There are 4 ways to turn a row about zero (a turn may also mirror it). The second row of each pair is the first, turned, with some noise. The first 36 pairs use one turn. New pairs use 3 turns, one after the other, and a turn may come again.
Some pairs, each with its turns in order after it:
[-17   2   0  -4   0  -5   4   3]
[ 3 -1 -5  9 -9  3 -8  8]  j_637

[ -3   1   1  17 -24  -2  -3  -1]
[-20  -5  -2  16   6   6  -1 -10]  j_670

[ 4 -1  4  0 -2 30 -4  5]
[ 17  10   9   8  19  -1   5 -11]  j_637

[  8  -8  22 -16   4 -37  -1  -2]
[ 33 -10  27   0   0  -5 -18   9]  j_247

[ 23  -4 -38  28   8   6   5   2]
[ 10 -15 -27  -5 -11  12 -34 -21]  j_670

[-16   5   8   9  -2  27   1 -32]
[ 13  -7  14   3  26  29 -13   3]  j_637

[ -1  -3  18 -10 -20 -28  -4  -5]
[-21  25   3 -21   4  -7   5  -5]  j_583

[ -2   3  22 -10   9  17  22  10]
[ 10  16  14   5  -8 -31   2  -4]  j_670

[ -4 -12  38   1   8   5   5   9]
[ -1  35 -14   5  11  12   3  13]  j_637

[  2  12   5  13 -21  -4  10 -14]
[-16 -11  17   8   6  12   7  10]  j_637

[  0   3   0   1  21  -6   3 -13]
[ -4  -4  -8 -14   9   0 -16   7]  j_637

[ 27 -38   1   6  12  12 -24 -25]
[-11 -23  16 -34 -15  -9  -6 -36]  j_247

[-5  6  7 -2  0  5 -3 -3]
[-3  5  0  7 -5  1  7  1]  j_583

[28 15  2  3 -2 -4 -1 25]
[ -6 -11 -10  -8   7  14 -22  24]  j_247

[-20 -10 -23 -23  -7   7   7  18]
[ 14  -5 -11  23 -24  -4  -7 -20]  j_637

[ -6  27 -10  12  -5   4 -18 -14]
[ 14 -22  25  -7   4  -1  -3  14]  j_637

[ 13   0   6  12  10  -8 -18 -17]
[  2 -10  16  -7  11  19 -16   3]  j_670

[-4  2 22  5  3 26 10  2]
[  9   5 -25 -15 -11  -7  13   4]  j_247

[  4 -11  -1   4  -5 -15   6  10]
[-10  -2  -7 -12   9  -3   2 -12]  j_670

[ -4  -3 -23  -3 -22  -4 -19  16]
[-11   8   5  11   7  33  -8 -10]  j_247

[ 19  12   1 -13  -4   2   1 -13]
[ 8  9  2 -2 13 -2 12 18]  j_583

[ 19   2  -1 -13  12  -7   1  -4]
[-11   7   1 -14   0 -11 -12  -7]  j_637

[-13  -2  -1  -5  -1  -4   0  -2]
[-3  8  6  6 -1 -3 -5 -8]  j_583

[ 3  7  1 -6 13 -2 11  0]
[11 11 -2 -6  3 -6 -5  4]  j_670

[ -2 -26   5  -3 -28  23  -9   4]
[-24 -17  11   9 -26  -5  15 -11]  j_670

[ -1   5  16 -10  -2  -2  10 -35]
[ 10  -9  17   2 -21 -16  23   9]  j_247

[  3 -11   1 -22  -1  -5   9  19]
[  0   9  -4 -18  -8 -11  18  -8]  j_670

[20 12  1 -4  3 -4 -1  7]
[  4  -1 -16  -7   7  -7   4  16]  j_583

[ -6   9  34 -35  -3   2  -8 -20]
[ -6  45  10   8 -14   0  16  19]  j_583

[ 11   3  -9  -2 -25  15   2   1]
[18 -3  0 -9  9  2 22 -7]  j_583

[ -7  -4   3 -13 -16 -15  -6   4]
[13  6 14  9 -3 15 -3  0]  j_247

[-4  3  8  6 -9  8 21 29]
[  6  13 -30   7  -6   5 -14  12]  j_247

[-11  -6   8 -32  13   0   0   3]
[ 13  25  16 -14   4  -9   0   4]  j_247

[ 10   1 -19   6   5   2   2   3]
[  7  -3 -14  -5  -6   6 -10  -8]  j_670

[ -2 -23 -23  -6 -11  -6 -21   4]
[  8 -11  22 -20  -4 -19  -5 -13]  j_583

[  0   1  11   9  -1 -22   1 -15]
[-23   6   3  -5  11   6  -2   5]  j_583

New pairs, each followed by its turns in order:
[ 17  -3   4   8 -17 -19   3 -20]
[  1  21  10 -10 -24   4  17   4]  j_247 j_583 j_247

[ 31   8  -6  -3  27 -13   1  38]
[ 16  23   2  20  -9  42 -10 -20]  j_637 j_637 j_247

[ -7  11 -16 -15 -22  38  -7 -23]
[ -9 -20  -8  29  -5 -18  22 -31]  j_670 j_670 j_247

[  9 -19  -1  29   3  11   9   1]
[-10  30  -2   2 -22   1   5  -5]  j_670 j_583 j_583

[ -4   2 -14  25  16   4   6   4]
[ -9  -7  -1  -1   7  -5 -14 -27]  j_583 j_637 j_637

[-11  -9  -4  -3   6 -13   3   3]
[ 6 14 -9  5  7  0 -6 -6]  j_247 j_583 j_247

[-16   8   6  -6  18  -1   8 -20]
[ 21 -13   8   2   9   3 -19   3]  j_583 j_247 j_583

[  8  -3 -38  15 -14  13  19   2]
[ 11  -1  18  -1 -16   1  28 -31]  j_583 j_583 j_670

[-11  21  -1  -6   5  25  -5   4]
[  7  21   7 -18  16  11 -11  -3]  j_637 j_670 j_637

[ -2  16 -23  -7 -13  32  -4   3]
[-25 -22  -3 -11   6  13  23  -7]  j_583 j_247 j_670

[ 22 -14   7 -32 -12   5   2 -38]
[ -9  -2  -3  26   2  18 -19  44]  j_247 j_670 j_637

[ -6 -24  20 -17  11   4  10   2]
[-12   3 -13   9 -13 -22 -20  11]  j_247 j_583 j_637

[  6 -32  17 -15  -5   0   8  -2]
[ -4  -2  -4  35 -10  10   8 -12]  j_670 j_637 j_670

[  2  -4  17   3  17  -8 -11  -3]
[ 1 17 10 -7 -8 -1 17  7]  j_247 j_670 j_670

[-11  -7 -13  -9  10 -11  12  -9]
[ -8  -6  -5  17 -13 -10  10  11]  j_670 j_247 j_583

[-20  31 -19  -6  12  -4  29   2]
[ -4 -27  11 -22 -18 -27 -11  15]  j_637 j_670 j_670

[ -8   3  31 -26  -7   4   1 -17]
[-30  -4  -8  -8  10   7 -28  11]  j_670 j_247 j_247

[19  7 -4  1  3 11 -6 -7]
[-8 -4  5 21  9 -7  4  3]  j_583 j_637 j_247

[  6 -12   2  38  -3  23   8  28]
[-18 -10  13  -9 -28 -26  26 -13]  j_583 j_637 j_247

[ -6   1   0  -5  16  13 -21 -18]
[-24   6  12   1   7  -2 -11  19]  j_670 j_670 j_670

[-14  -3  14  -2  14  25   1   7]
[-18   1 -22   7 -16  -1  -2 -12]  j_247 j_247 j_583

[ 14   7 -38   2  10   7  20  33]
[-38 -15  17 -25  -8  26  -6  10]  j_637 j_247 j_583

[-1 -3 33 -2  2  5 -1 -1]
[-16   8 -11  11 -10   1  -9  18]  j_670 j_670 j_583

[  3  13 -23 -25   1  -2  -6 -15]
[-27   0 -21   0  10   4 -14  12]  j_247 j_670 j_583

[ 2  0  5 -8  3  6 -1  0]
[ 8 -6 -1  1 -6 -4  2 -6]  j_583 j_247 j_583

[ -4   3   2  -8  -5 -18   4  26]
[ 18  -3  -2  14   4 -16  -3 -15]  j_583 j_670 j_637

[ 10 -28   0  -8  -4  -9  11  38]
[ 16   7 -29   2  -1  30  25  -4]  j_637 j_637 j_637

[ 13  10   0   1 -14 -19   7  22]
[ -5   3  27 -20  -5 -10   5  -5]  j_583 j_637 j_583

[30  8 -3  1 -3  1  4  0]
[-19  -5 -15  13   1  12  -2  -7]  j_247 j_670 j_637

[-12  -3   6 -21 -27   6   1  12]
[ -1 -15  23   9   9  -9  20  10]  j_583 j_637 j_670

[ 10   8  -1  -2  32 -15 -22 -38]
[-35  30  25  -5  -6  -5 -23  -4]  j_670 j_670 j_670

[ -9 -18  15  11 -38 -30 -12 -24]
[ 13 -18  30  -8  12  33  30  14]  j_670 j_583 j_637

[ 1 10  5  4 18  1 -4  3]
[13 -2 -7 -5 -5 -9 -4 -8]  j_670 j_583 j_583

[-16  19  -5  -2 -38  21 -12 -19]
[17 -2  6 -1 38 30 20  5]  j_583 j_670 j_670

[ 6 -7 -8  4  3  1 -2 25]
[ 9 12  9 -3  5 20  2  9]  j_583 j_247 j_637

[ -7 -12   8  19   5 -15   8 -16]
[-5  2  5 11 15  0 24 16]  j_637 j_247 j_247

[12 11  5  8  3  5  1  8]
[ -2  -5   0   2 -16   1  12   3]  j_670 j_670 j_583

[ 25  25  -5  -9  25   0 -10   4]
[-25 -26 -10  10 -24   0   6  -2]  j_583 j_637 j_637

[-12  -9   0 -10 -16  -2  38   8]
[-10  18   8  -9 -28  -4  -8  27]  j_583 j_637 j_583

[17 -1  3 -7 16 13 -2 38]
[-29  -1  10   2   4 -14  25 -20]  j_670 j_247 j_670

